Every row belongs to one group in each of 2 separate groupings. Each group adds its own fixed numbers to the row, and there is some noise. The rows also spread widely along 2 directions, which tell nothing about the answers.
(in the rows, 128 means zero)
Some rows, each with its group in each grouping after it:
[112 141 147  77  91 114 130 142  96 137 158 145 106  90 141  86 139 141
  93 153 157 146 140 111 183  95 151 148 122  69] => C (2)
[105 150 143  85  83 112 130 145  93 135 155 139 100  91 141  82 138 156
  99 166 160 129 153 114 183 109 160 148 112  65] => N (2)
[131 151 140  75  80 115 138 133 101 127 168 143  94  83 141  85 118 152
 111 147 144 148 129 109 198 116 159 164 106  62] => C (4)
[125 143 129  77  90 156 126 129  98 148 173 130 101  97 145  88 134 142
 115 155 139 150 146 104 194 101 161 160 115  60] => W (0)
[115 141 142  73  73 136 132 141  82 141 147 144  95  82 130  81 141 149
  94 159 143 120 147 111 190 100 162 148 111  77] => W (0)
[115 157 147  81 104 136 123 147  90 120 155 133 108  90 145  89 145 164
  97 149 162 139 154 107 177  98 146 158 119  66] => N (3)
[122 160 144  85  83 122 120 145  77 122 162 138  95  89 142  77 137 154
  99 132 153 154 145 112 180 106 157 152 125  63] => C (3)
[122 136 129  76  71 125 129 141  89 127 151 149  86  85 134  88 139 147
 103 141 132 138 135 124 200 123 168 150 108  74] => W (1)
[123 143 130  82  83 134 138 139  91 124 148 142 102  97 139  88 138 149
 108 147 140 148 137 115 196 114 166 155 111  71] => W (1)
[113 151 126  87  53 108 139 139  81 118 153 140  76  72 125  68 119 156
 104 141 126 136 138 132 208 132 176 136  90  71] => W (4)
[126 139 129  77  66 100 147 145  94 117 156 142  93  85 135  74 121 159
 100 141 139 143 140 111 195 127 159 153 105  74] => C (4)
[107 143 151  75  99 140 126 140  99 138 145 147 107  84 139  92 152 150
  89 176 152 134 144 111 189  98 161 150 112  69] => W (2)
[121 135 124  80  71 112 135 147  89 119 160 146  96  99 143  77 136 149
 112 137 138 153 131 118 194 112 162 161 119  68] => C (1)
[128 140 111  83  81 132 128 123  92 152 182 133 107 106 147  80 129 140
 123 132 131 165 143 119 187 118 162 174 129  54] => C (0)

New rows. What belongs after each?
[117 149 135  64  92 122 141 143 102 120 164 137 108  88 134  89 117 150
 105 145 141 151 136 103 186 106 147 157 118  64] => C (4)
[126 139 130  80  83 116 133 145  85 142 158 140 106  85 128  82 130 140
 119 135 147 147 140 112 189 102 159 156 119  67] => C (0)
[104 159 145  88  81 112 132 150  72 108 135 141  93  87 137  84 143 165
  83 153 161 116 154 114 175 101 155 145 107  77] => N (3)
[127 132 131  74  71 109 134 152  84 119 154 148 102  94 131  81 132 146
 102 136 142 152 137 106 188 120 169 161 122  66] => C (1)
[122 148 135  88  83 109 129 143  77 128 158 130  98  93 134  79 138 157
  96 125 154 144 147 112 182 114 154 145 120  63] => C (3)
[111 159 141  83  70 113 136 141  93 116 148 139  94  75 140  86 130 157
  98 156 149 128 153 108 185 114 164 159 106  66] => N (4)
[123 146 130  77  69 132 135 136  77 146 154 134  99  82 135  83 130 143
 105 145 135 133 139 119 192 111 161 153 112  74] => W (0)
[121 149 132  86  75 125 131 139  85 140 160 136  97  97 146  74 136 147
 114 147 149 139 156 129 181 105 166 160 123  65] => N (0)
[123 146 131  83  71 112 133 135  90 121 165 140 100  79 141  70 116 159
 105 136 136 151 137 121 182 124 165 155 111  63] => C (4)
[123 159 126  94  84 137 111 134  91 121 173 121 103 103 155  86 143 158
 111 146 145 163 152 115 186 112 159 155 125  48] => N (3)
[111 153 133  93  83 140 125 136  78 127 160 136  89  87 135  88 143 158
 101 144 145 143 146 101 196 116 159 149 115  67] => W (3)
[110 164 152  72  97 143 130 147  80 123 139 133 107  81 131  97 149 158
  90 164 152 123 156  98 193  93 145 149 113  79] => W (3)
[115 167 159  68 124 162 118 150  97 127 141 135 126  91 142 114 144 156
  93 170 155 129 149  85 185  85 135 154 127  71] => W (3)
[123 154 155  59  98 127 144 142 110 121 153 141 120  83 137  94 130 151
  99 159 148 142 139  92 184  99 140 162 120  65] => C (4)
[117 144 141  74  68 118 145 148  77 121 134 147  86  76 126  83 143 153
  97 150 137 115 143 117 200 103 173 149 103  87] => W (1)
[106 154 144  86  81 123 128 148  78 128 144 134  90  75 133  84 141 165
  88 145 149 129 148 106 190 105 162 142 103  76] => W (3)
[129 151 132  78  85 115 137 140 102 130 164 136 105  89 140  78 118 147
 117 143 145 160 142 120 186 119 158 167 115  63] => C (4)
[119 145 113  91  61 126 135 122  84 152 174 133  82  87 151  76 128 144
 118 137 130 150 139 134 197 126 176 149 113  57] => W (0)
[116 138 134  83  85 117 123 139  95 145 168 141 103  96 139  75 134 148
  96 142 148 156 149 113 186 111 160 150 115  62] => C (2)
